There are 8 hidden switches. A switch that is on adds its own fixed numbers to the row, and there is some noise. The rows also spread widely along 13 directions, which tell nothing about the answers.
Known rows, each followed by its switches (1 for on, 0 for off):
10.8	-5.4	27.0	6.3	16.7	5.9	-46.6	14.9	-21.9	7.9	14.0	10.0	9.5	-17.8	10.2	16.3	22.8	-25.2	18.4	-28.0	-44.6 : 1 0 1 1 0 1 1 0
15.4	-23.3	35.4	28.1	2.5	22.8	-29.8	19.9	-11.4	17.1	-30.1	-21.5	48.6	-0.5	30.6	32.4	46.8	-23.9	14.2	-10.2	-24.5 : 1 0 1 0 0 1 1 1
23.1	-6.5	-7.1	9.3	-27.9	30.3	28.0	-8.6	29.9	-39.6	24.8	50.5	11.0	13.8	-20.1	-1.8	15.9	1.3	-29.2	13.8	-4.7 : 1 1 0 0 1 1 0 0
-18.6	6.8	11.9	-19.2	3.0	5.4	-10.4	0.3	-2.9	-10.5	6.0	-11.9	8.5	-25.2	22.3	11.5	-9.4	-4.3	5.9	-2.2	-10.9 : 1 0 0 1 0 1 1 1
-9.1	37.2	-5.1	10.4	11.7	20.0	18.7	34.1	-10.1	-42.4	-0.7	-2.7	8.3	-13.2	1.8	2.5	18.9	-4.3	-3.8	-26.6	-18.7 : 0 0 0 1 0 1 0 1
-18.8	15.8	-9.9	-10.7	-3.3	-0.2	-19.0	-20.5	0.3	-12.5	45.6	37.4	-42.2	-24.3	-19.1	13.7	-24.0	-28.9	7.2	-9.1	-23.0 : 1 0 0 1 0 1 1 1
18.5	-13.9	0.5	15.6	26.4	-11.1	-12.7	-8.7	12.7	0.0	20.5	4.5	2.2	-12.6	-5.6	5.2	-15.2	-13.9	20.3	-5.9	-23.7 : 0 0 1 0 1 0 0 0
2.5	-0.8	21.0	-15.1	-8.1	14.2	23.1	30.3	1.0	-7.9	-16.7	16.2	15.8	9.7	-24.5	4.1	-6.0	-7.3	-9.9	-18.3	-8.2 : 0 0 1 0 0 0 1 0
17.8	-14.7	0.6	-19.6	-17.0	-0.8	14.5	7.8	17.9	-7.5	11.6	16.7	-3.5	1.0	24.2	15.7	-26.2	13.6	-17.4	-1.2	4.6 : 1 1 0 0 0 0 1 1
28.1	-1.0	8.2	25.0	-34.1	3.6	-14.3	-1.3	-2.0	-21.9	30.4	-10.7	10.9	-5.7	-29.1	16.9	24.0	-4.7	-4.5	-11.0	-0.8 : 1 0 0 0 1 1 1 1
39.7	13.1	26.7	15.0	29.0	-8.3	10.1	9.9	-1.7	15.2	1.6	-21.4	66.1	-20.8	16.4	9.7	-16.2	18.5	-6.1	-7.2	-12.4 : 0 0 1 0 0 0 1 1
29.8	5.3	-10.6	13.9	3.1	-0.6	3.9	0.8	-4.9	1.8	-37.4	4.6	47.6	-0.4	-12.7	22.0	9.4	-7.3	6.2	15.9	-7.9 : 0 0 0 0 0 1 0 0
-3.8	6.0	-33.9	-18.2	-30.4	-6.3	-5.5	-10.9	-22.4	-29.2	-1.8	40.3	-25.6	-7.3	0.8	-8.4	26.4	14.3	-9.7	-3.7	-11.2 : 1 0 0 1 0 1 0 0
-2.9	10.8	-8.4	33.7	0.7	-17.5	2.3	-6.7	-23.6	26.6	-12.3	26.1	10.4	19.8	-27.8	3.2	35.9	-8.8	0.7	-14.8	-1.6 : 0 0 1 1 0 1 1 0
23.7	11.6	-32.3	30.9	-23.7	30.2	6.6	7.9	10.0	-28.6	28.9	-6.0	-4.2	-10.0	-43.0	42.1	-7.0	-40.0	4.5	-3.4	-0.9 : 1 0 1 0 0 1 1 0
21.0	8.6	-4.1	2.0	-19.0	-4.1	-10.1	14.2	-12.3	0.5	11.0	-13.5	-0.4	1.0	-20.1	29.4	-13.9	-8.7	5.2	-19.8	5.5 : 0 0 0 0 1 1 1 1
9.5	-1.1	-16.0	28.9	-28.0	-20.8	-4.2	21.8	-14.4	-7.0	1.7	-40.4	-6.7	1.8	-16.7	19.5	29.5	-1.6	6.7	-23.0	27.4 : 1 0 0 1 0 0 1 0
2.5	-26.6	37.2	5.6	18.5	-31.1	-1.6	19.0	2.8	-8.2	-5.1	5.5	11.0	-1.9	-16.7	-5.2	13.3	0.3	11.0	-26.3	-21.7 : 0 1 1 1 0 0 1 0
-14.2	43.8	-19.7	-16.0	-12.7	28.2	22.2	12.1	-27.9	-7.5	-24.7	10.0	41.4	-11.1	-24.5	0.1	5.1	6.4	-12.4	-3.3	-4.7 : 0 0 1 1 0 0 1 0
25.4	7.5	31.5	2.2	27.2	-16.5	-2.8	1.8	-2.0	30.1	-4.2	11.9	36.0	4.0	9.8	14.5	-11.7	-7.4	-1.8	-4.5	-9.7 : 1 0 1 0 1 1 0 1
-12.3	17.1	-3.5	-20.9	-19.6	-34.3	-15.6	-34.6	-11.8	-21.9	-15.8	-9.1	1.8	-27.2	8.5	-10.5	3.9	4.0	14.1	20.1	11.5 : 0 0 0 0 1 1 1 1
-7.8	22.8	-48.6	-9.4	-58.8	12.3	15.3	5.5	-29.3	-40.7	-32.1	10.9	-10.5	13.0	-17.6	1.6	45.1	0.5	-12.0	1.2	19.3 : 1 0 1 0 1 1 0 0
-5.9	18.4	0.5	7.2	-4.3	9.8	-26.9	-28.9	0.7	-11.8	26.6	5.3	25.6	-25.9	28.0	-15.1	27.5	3.2	-1.3	13.7	-12.3 : 1 1 0 0 0 0 1 0
-0.7	-8.0	18.2	-9.9	-13.1	38.7	-12.4	-1.3	-1.1	-17.0	-21.2	26.4	31.5	-2.8	6.7	2.0	35.1	-19.6	1.0	11.0	-27.9 : 1 0 1 0 1 1 0 0
-10.3	-21.1	-1.1	-27.5	-53.2	1.4	-13.7	-2.0	-14.4	-25.0	-26.6	-18.5	-0.4	3.0	-29.0	2.0	15.5	7.6	3.9	3.4	8.1 : 0 0 0 0 1 1 0 0
17.6	24.0	5.1	11.7	-36.5	-3.7	-32.0	10.2	-22.9	6.3	20.0	-42.5	-5.0	-15.8	-38.8	31.0	-6.1	-31.9	15.3	-13.6	21.2 : 0 0 0 1 0 1 1 0
19.3	15.1	50.4	26.7	61.6	-26.6	4.3	15.4	4.3	21.1	17.3	48.6	27.6	3.6	12.2	-19.7	19.2	-1.5	-2.4	-33.4	-33.9 : 0 0 0 1 0 0 1 0

New rows. What belongs after each?
16.5	53.7	2.2	-3.3	-25.1	39.7	3.9	17.5	-15.6	16.8	23.1	-14.6	33.9	3.0	-15.7	19.0	-13.1	-4.9	-30.2	-8.3	19.4 : 1 0 0 0 0 1 0 0
60.3	24.1	-2.5	7.8	3.6	3.2	18.8	12.0	17.2	35.3	33.7	33.3	15.1	16.4	-8.1	43.2	-56.6	-13.3	-21.6	-0.3	15.4 : 1 1 0 0 1 0 0 1
-18.2	-27.2	-0.4	-30.1	-9.5	20.1	-4.6	13.9	-2.2	15.8	-18.0	1.8	1.7	7.0	15.9	30.6	-22.0	-12.5	8.3	-9.3	-9.0 : 1 0 1 0 1 0 1 1
-5.3	-8.8	18.5	-4.1	-2.5	5.4	-17.5	5.6	-4.0	10.1	11.5	19.9	2.9	5.3	13.9	-5.2	19.3	0.6	-4.0	-18.9	-17.1 : 1 0 0 0 0 0 1 0
-9.2	-13.1	-48.8	39.6	18.6	5.1	27.1	-23.8	25.3	-0.9	25.4	11.0	-15.3	6.0	15.6	3.7	-1.7	6.6	0.0	5.7	3.7 : 0 0 0 1 0 1 0 0
-3.7	9.1	-18.3	25.4	24.0	2.2	-3.1	29.0	-12.5	15.3	17.2	-23.6	2.1	7.7	-7.1	32.1	-11.6	-4.3	7.4	-44.1	-13.0 : 0 0 0 0 0 1 1 1
0.5	-21.8	29.8	-25.9	5.0	-25.7	-22.1	-2.9	-14.5	5.5	-26.5	20.2	28.2	-14.4	9.8	-4.6	18.1	12.0	7.9	-1.3	-26.0 : 1 0 0 1 0 0 1 0
21.1	3.0	-9.5	2.2	-27.3	12.4	9.5	24.0	0.5	6.5	12.0	-11.9	-1.0	10.4	-10.9	43.8	-23.7	-9.6	-11.8	-16.5	16.2 : 1 0 0 0 0 1 1 1
-1.7	23.7	3.1	-7.1	-23.8	-20.0	-25.1	-2.5	-40.7	36.5	-3.3	7.6	-7.5	9.2	-18.0	-2.7	10.3	-3.0	0.0	-21.3	7.4 : 0 0 1 0 0 0 1 0
-18.0	-12.2	-17.9	-32.3	-6.0	33.7	3.5	-9.1	12.8	16.7	-17.4	-5.2	18.7	-6.7	9.8	22.3	-45.5	-4.6	4.7	24.2	-0.1 : 0 0 0 0 0 0 0 0
-2.5	34.5	-24.9	-0.1	-18.1	7.8	-50.2	-4.8	-51.8	11.4	-0.8	-44.4	24.3	-31.7	4.9	30.1	12.0	-5.6	15.0	-11.5	-10.3 : 1 0 1 0 0 1 1 1
8.6	-8.3	1.3	6.7	-7.2	12.2	3.8	11.9	3.6	15.8	1.9	5.0	6.8	15.7	4.4	18.5	2.0	-15.4	0.3	-11.2	7.9 : 1 0 1 0 1 0 1 0
3.0	10.1	-28.4	25.9	-19.8	0.2	4.4	7.5	-13.2	-6.2	-23.8	-17.9	12.7	14.4	5.0	22.4	37.9	-3.1	0.0	-4.5	16.4 : 1 0 0 0 1 1 0 1
-17.7	-2.9	-7.7	-11.4	-2.2	2.5	3.3	10.8	-2.6	-4.0	-10.3	-9.3	-4.8	-4.5	0.3	26.9	-13.4	-11.1	6.7	-5.9	-2.2 : 1 0 0 1 0 1 0 1
9.9	7.1	3.8	-0.2	-11.2	-12.3	5.9	-3.5	1.2	-14.0	2.7	-2.1	-1.8	-5.9	-2.4	3.3	-6.1	5.2	-4.0	-2.1	1.1 : 0 0 0 0 0 1 0 1
4.9	11.9	-26.7	29.9	3.7	-14.9	2.3	-3.1	-8.3	12.1	1.7	-10.4	12.6	9.1	3.1	18.2	6.2	7.7	-0.7	-13.3	8.9 : 0 1 0 0 0 1 1 1
-10.5	-15.9	-23.7	2.3	10.4	3.4	-4.9	-9.3	3.4	-10.5	-34.5	0.4	27.4	-4.6	34.8	10.2	15.3	2.4	14.8	15.2	-9.3 : 0 1 0 0 0 1 1 0
17.1	-10.9	17.2	-1.5	-14.4	1.6	-6.6	26.2	-7.4	1.6	15.2	-5.7	-1.8	-0.6	0.7	28.8	-2.5	0.2	-5.4	-26.5	-3.8 : 1 0 0 1 0 1 1 1
14.2	1.3	-18.6	-8.6	-21.0	-13.5	12.0	20.0	-15.1	-2.1	-47.9	3.8	8.1	15.5	-43.6	32.7	-7.2	-25.0	13.8	-5.1	12.1 : 0 0 1 0 1 1 1 0
-18.3	-16.9	4.9	8.8	26.5	19.6	-11.1	18.3	-0.6	16.4	-26.3	-24.9	48.3	7.9	29.1	17.1	14.3	0.5	11.2	-11.2	-15.7 : 0 1 0 0 0 1 1 0
21.5	-7.5	-2.2	12.4	-26.4	-8.0	1.1	22.0	-12.2	-22.3	-31.9	-12.9	1.4	1.4	5.0	15.5	36.2	-18.1	15.8	-7.0	14.5 : 0 0 1 1 1 1 1 0
-5.0	-8.9	24.5	-11.8	-13.1	-21.1	-1.4	24.3	-10.1	8.2	11.0	12.9	-9.4	22.7	-35.4	-2.5	4.1	10.9	-13.6	-39.8	-2.6 : 1 0 0 0 0 0 1 0
19.6	10.0	-22.2	-1.8	-17.5	1.1	-12.6	-14.1	-7.1	5.4	-1.9	18.8	-3.6	-2.5	4.2	12.7	-4.5	-6.0	1.8	10.3	0.4 : 0 0 0 0 0 1 0 0
-40.0	4.0	15.9	6.6	39.1	3.8	12.8	23.1	32.6	-10.5	-1.1	-7.3	-13.4	-1.0	10.1	18.3	-26.5	-45.6	25.4	-16.3	-8.4 : 0 1 0 0 0 0 1 1
19.2	-37.9	31.2	-23.0	-36.8	16.1	17.6	15.0	11.4	-19.4	-27.6	24.2	13.8	26.3	12.2	-9.1	25.3	17.5	-21.9	2.8	3.4 : 0 0 0 0 1 1 0 0
-0.1	-21.4	10.6	12.9	-28.2	-15.6	10.2	-40.6	-0.9	32.1	-41.8	-15.8	71.9	13.6	18.9	-4.1	40.5	40.6	-16.4	42.8	37.0 : 1 1 0 1 1 0 0 1
-15.6	-21.6	1.4	14.4	2.9	-17.0	-1.2	-0.9	-12.0	24.8	-40.2	3.2	3.3	17.5	8.4	20.0	19.7	-15.5	19.7	-7.7	3.5 : 0 0 1 1 1 1 1 1
-13.6	22.9	-2.0	-2.2	-3.5	-2.3	10.2	37.6	-28.2	-19.4	-30.2	-0.6	9.9	3.4	-13.6	13.5	23.5	-3.2	1.3	-33.4	-9.9 : 0 0 0 1 0 1 1 1
1.6	16.5	12.8	6.3	-17.9	1.7	-28.7	-3.1	-19.4	6.3	40.8	-2.2	-7.7	-6.8	7.3	3.9	19.3	-1.4	-4.5	-21.9	-1.6 : 1 0 0 1 1 1 1 1
-15.2	8.5	12.1	11.2	-7.5	3.1	-0.2	22.9	-1.5	-6.0	-21.6	-58.0	-4.6	-8.0	19.6	16.8	3.8	-29.5	20.0	-7.0	16.9 : 0 0 1 0 0 0 0 1
-23.4	28.3	21.9	-27.2	16.1	1.6	-2.1	21.3	-14.7	30.8	-18.3	-12.0	18.8	3.2	27.9	18.0	-20.8	-11.9	-2.5	-16.0	5.6 : 1 0 0 0 0 1 1 1
-20.0	-10.9	-21.4	45.6	26.4	-23.9	-9.4	-21.7	4.4	-2.4	4.3	-19.8	9.5	-0.9	19.3	-4.6	42.9	2.9	16.7	-7.4	-4.8 : 1 0 0 0 0 1 1 0
25.0	1.7	-15.8	19.8	-4.4	26.0	10.1	10.6	21.8	0.6	38.2	3.1	9.3	1.9	-4.3	24.9	-24.7	-8.7	-7.8	-7.5	2.5 : 0 1 0 0 0 0 1 0
-27.5	-0.6	13.8	-12.5	-30.5	-39.0	-35.0	-2.9	-34.6	13.8	-15.7	38.2	-40.8	28.4	-11.7	-25.7	49.8	-9.7	8.8	-31.9	-0.7 : 0 1 1 0 1 0 1 0
2.7	-41.6	16.1	-14.0	9.5	-46.3	-19.6	14.6	-8.5	-2.0	-57.9	-18.6	15.9	1.0	-5.5	27.6	1.0	-6.9	35.5	-9.1	-12.4 : 0 0 0 0 1 1 1 1
1.6	28.1	-11.5	23.0	-10.4	5.9	12.1	0.7	-16.3	-0.5	-13.0	-5.9	32.3	5.5	-2.0	4.6	28.8	12.5	-13.2	-6.1	5.8 : 0 0 0 0 0 1 1 1
18.2	32.6	-27.6	6.5	-15.6	24.2	15.4	3.0	-8.0	4.3	16.3	6.0	21.0	-6.6	-23.2	15.4	-19.8	-1.1	-12.6	-3.8	4.4 : 0 0 1 0 0 0 1 0
25.5	-11.0	-8.7	-1.4	-18.1	6.7	-3.5	-7.6	-1.5	21.8	6.6	28.4	33.6	11.6	-8.0	16.1	-0.7	19.0	-19.2	3.1	-2.6 : 1 1 0 0 0 0 1 0
-3.2	-15.0	-22.2	-16.8	-13.3	22.9	-6.1	-1.2	-1.8	-58.8	-8.7	10.5	5.5	-30.1	20.8	-12.1	24.8	10.9	11.5	1.8	-34.1 : 0 0 1 0 1 0 1 0
1.4	26.4	-19.2	-17.9	-12.2	0.1	-6.2	-3.8	-46.1	3.8	-33.2	21.3	50.3	-4.5	-25.3	1.9	23.4	23.2	-13.9	-4.9	-18.4 : 1 0 1 0 0 1 1 0
7.0	12.9	7.4	-27.2	-12.8	-22.8	13.4	-2.9	-8.8	6.9	3.4	4.2	26.3	4.0	-29.7	0.4	-22.0	27.6	-25.5	-4.8	12.0 : 1 0 0 0 0 1 1 0
22.5	16.3	1.6	4.9	-0.5	-25.4	14.9	2.0	-1.6	-19.2	-18.4	9.9	15.0	-16.9	-16.8	17.0	1.7	-24.4	7.1	8.9	8.4 : 1 0 1 1 0 1 1 0
20.9	-17.9	-4.6	48.4	-45.8	2.9	-21.2	24.2	-12.1	-19.6	14.2	-24.4	-20.1	13.5	-15.0	29.1	58.4	-14.8	3.7	-33.6	3.0 : 1 0 0 0 0 1 1 1
1.4	-18.5	8.5	-10.6	-29.5	-14.7	-21.1	-9.1	-14.5	-9.7	-13.4	15.8	-0.5	10.4	-25.0	-2.8	33.2	3.6	0.0	-3.3	-6.4 : 1 0 0 0 1 1 0 0
10.7	-10.3	2.0	0.3	-15.2	-21.1	-3.4	-5.4	-15.1	15.2	-12.4	-0.3	12.4	3.3	1.9	-3.2	9.4	19.8	-3.9	0.2	10.9 : 0 1 1 1 0 0 0 0
20.5	-0.6	15.5	2.2	-47.0	34.7	13.2	9.0	1.5	2.9	-14.0	15.4	8.5	8.2	3.7	6.1	20.1	-15.4	-12.6	13.1	17.3 : 0 0 1 1 0 0 0 0
24.0	4.3	9.1	-5.9	14.0	-15.7	-9.0	37.4	-16.7	7.4	-15.5	-2.3	-0.9	0.5	13.4	31.0	-10.7	-12.5	15.8	-27.7	-7.9 : 0 0 0 1 1 1 0 1
